The rows of a group lie close to one hidden flat surface of 8 dimensions, which may be shifted away from zero. Surfaces can cross.
In the rows, zero is written as 128.
Known rows, each followed by its group:
[154 148 131 185 146 115  72 110 142 129 130 100 156] : z286
[129  78  77 114 143 151 136 164 128 106  90 113  90] : z286
[108  83 159 178 164 159 124 160 128 135 121 126 108] : z286
[128 132 125  89 156 148  95 152 134  90 130  82 113] : z374
[ 82 136 186 129 123 117 114 135 150 179  85 119 164] : z93
[127 138 188  49 108 115 170 249 143  80  34 121 140] : z501
[121 114  87 139 114 102  55  76 121 126 186 105 113] : z286
[146 162 122 152 142 148 115 131 157 118 150 130 105] : z501
[227 191 136 162 169 126 119  61  93 142 118 153 117] : z286
[ 62  77 144 100 102  82 141 124 123 180  83 105 175] : z93
[139 151 145 158 129 137 131 112 130 137 130 142 134] : z501
[125 158 168 160 109  71 113 172 172 163 150 146  99] : z501
[125 120 132 135 145 125 128 108 126 143 137 135 126] : z93
[114 137 174 119 156 133 132 105 141 138 127 143 139] : z374
[143 115 112 105 117 113 105 113  59 160 105  91 136] : z374
[133 145 145 122 118 120 127 112 118 129 133 133 134] : z93
[139  60 124 199 156  42 103  83 128 173  92 139 128] : z501
[ 70  98 139 105  79 110 159 132 135 130 158 170 155] : z93
[146 128  27 144 104  68  78 106 185 159 121 130 135] : z501
[130 142 122  72  87  97 103 120  66 143 129  83 129] : z93
[146 158 123  76 109 128 114 125  93 134 108 101 130] : z374
[129 129 133 191 112 130 104  87 139 150  84 154 125] : z286
[105  98 194  88 175 104 143  98  84 134 141 102 126] : z374
[107 110 163 131 155 155 107 137 131 127 116 124 128] : z374
[122 113 140 111 127 140 126 124  95 143  99 124 139] : z374
[145 208 168 119 100 107 136 120 176  86  79 129 184] : z93
[107 124 221 135 153 151 171 104 120  94  92 146 127] : z93
[134 135 146 106 129 116 110 122  92 145  95  85 129] : z93
[100  95 131 148 107 141 148  48  46 150 188 125 138] : z501
[143 170 111 137 129 138 140 104 165 110 148 141 145] : z501
[147 117 171 205 226 149 123  89 167 125 117 136 151] : z374
[133  99  83 107 110 129 100  98  68 119 118  89 123] : z501
[ 74 110 155 103 136 122  62 147 147 141 181 104 114] : z374
[138 149 107  46 129 124 143 125 111 106 124  99 124] : z374
[ 88 113 142 125  67 149 150 162 133 128  60 151 103] : z286
[116 135 141 107 115 130 111 146 122 135 127 117 128] : z93
[116 117 123  74  86 120 160 156 105 117  79 124 166] : z501
[169 147  86  85 133 114 121 112 100 111 156 114 106] : z286
[150 111  93 144 134 139 128 117 129 127  79 138 105] : z286
[147 114 139 117 180 161 116 179 102 102 154  91  84] : z286

New rows. What belongs after each?
[190 142  61  96 190 120 130 103 128  89 132  70 124] : z374
[107 105 111 126 131  97 145 183 187 139 142 150 104] : z501
[ 91  63  91 127 114 154 104 158 129 115 107 114 152] : z374
[103 127 164 162 137 124  87 132 133 127 195 109 125] : z286
[112  42 119  93 209 114 142 109  82 139 157  89  89] : z374
[141 139 110 138 112 111 113 129 142 140 111 129 134] : z501
[149 126  73 100 161 137 112 121 140 140 142 116 102] : z374
[142 105  38  99 126 147 124 132 147 111  79 121 146] : z501
[105  77 156 126 143 164 170 133  76 123 122 130 124] : z501
[146 123 100 119 102  86 148  97  99 153 109 137 157] : z286
[ 94  93 121 105  89 120 115 175 113 145 106 117 146] : z93
[105  99 125 129 134 109 122 134 135 165  98 114 148] : z93
[135 124 134 140 139 122 119 132 119 130 143 116 128] : z286
[102 106 133  79 115  88 139  98  90 148 138 110 154] : z374
[126 173 137 151  97  89  82  76 143 135 186 131 150] : z286
[161 129 162  92 208 160 113 135  81 121 117  82  64] : z374
[124 133  87 116  92 168 129 121  94 143 131 122 139] : z501
[124 160 139 162 111 161 101 180 133 167 171 130  65] : z501
[124 136 147 121 134 102 118 229 188 123 130 127  66] : z501
[145 154 139 129 148 153 115 140 144 106 133 131 110] : z93
[136 146 119 136 125 134  83 129 136 105 138 106 107] : z286
[137 112 121 154 116 110 114 125 114 161  91 134 137] : z501
[102  96 134 163 136 132 196  99 158 156 133 210 110] : z286
[120 127 149  81 151 137 141 128 117 114 118 114 123] : z374
[115  89 131 129 115 133 137 133  89 143 110 137 103] : z286
[104 139  92  15 110 133  85 165 122 136 172  96  66] : z374
[111 105 140 132 129 154 160 130 143  87  74 133 188] : z374
[114 107 128 125 162 145 109 147 159  65 124  87 159] : z374
[128 123 163 156 139 139 122 139 103 136 140 122  93] : z501
[143 134 162  96 167 119 176  83 107 137 111 135 136] : z374
[166  99 114 179 183 118 164 126 131 151  91 134 167] : z286
[148 154 155 135 117 108 128 114 118 121  99 126 152] : z501
[ 62 105  95  42  49  77 140 175 161 110 102 104 185] : z93
[ 91 154 159  90  67 136 160 179 137 113 113 139 117] : z286
[ 93 110 133 134 105 139 120 179 150 114 107 106 127] : z286
[142 116 105 145 145 176 106 166 127 135 114 120  83] : z501
[152 163  47 119  79 122  58 157 142 153 117 101 103] : z501
[114 153 159 155 175 104 138  74 220 106 162 148 194] : z374
[178 111 104 126 216 151 113 122 100 111 116  75  90] : z374
[119 101 142 139 160 169 126 195 128 121 144 120  54] : z501
[100  85  87  97 103 100 161 127 143 106 144 144 151] : z93
[109 108  93  96 125 102 142 126 155 123 123 114 146] : z93
[129 139 132 105 127 148 108 127 111 167 115 138 109] : z374
[136 152 157 138 130 144 154 162 149 129 100 151 136] : z501
[148 115 108  89 199 170 145 137 138 105 120 119  80] : z374
[112 126 157 167 111 100 148 113 124 170 142 158 143] : z501
[ 82 171 196  77  76 133 133 174 167  87  90 122 161] : z93
[141 118 123 140 126 137 116 121 103 132 106 132 100] : z286
[124  75 119  86 171 136 177 128 104  65  97  86 152] : z374
[178 183  96 129 115 124 106 134 152 104  71 105 146] : z286
[118 147 137  95 125 143 102 148 147  88 122  99 146] : z374
[129 140  94  96  89  76 146  83 143 115 117 131 191] : z501
[143 117  72 171 127 135 121 130 190 114  42 130 142] : z286
[ 85 215 231  90  86 165  65 214 166 144  85  97 136] : z93
[119 129 128 111 134 116 103 111 122 161 142 125 126] : z374
[160 127 178 138 175 105  98 152 122  83  98  90  79] : z501
[ 93 101 145 156 118 149 110 160 143 122 116 121 108] : z286
[163 142 146 106 127 189 127 156  72 102  29 106 148] : z501
[152 148 145 141  80 118  96 149  83 146  93 124 158] : z93
[ 73 135 174  84  36  89 154 152  67 158 173 123 138] : z501
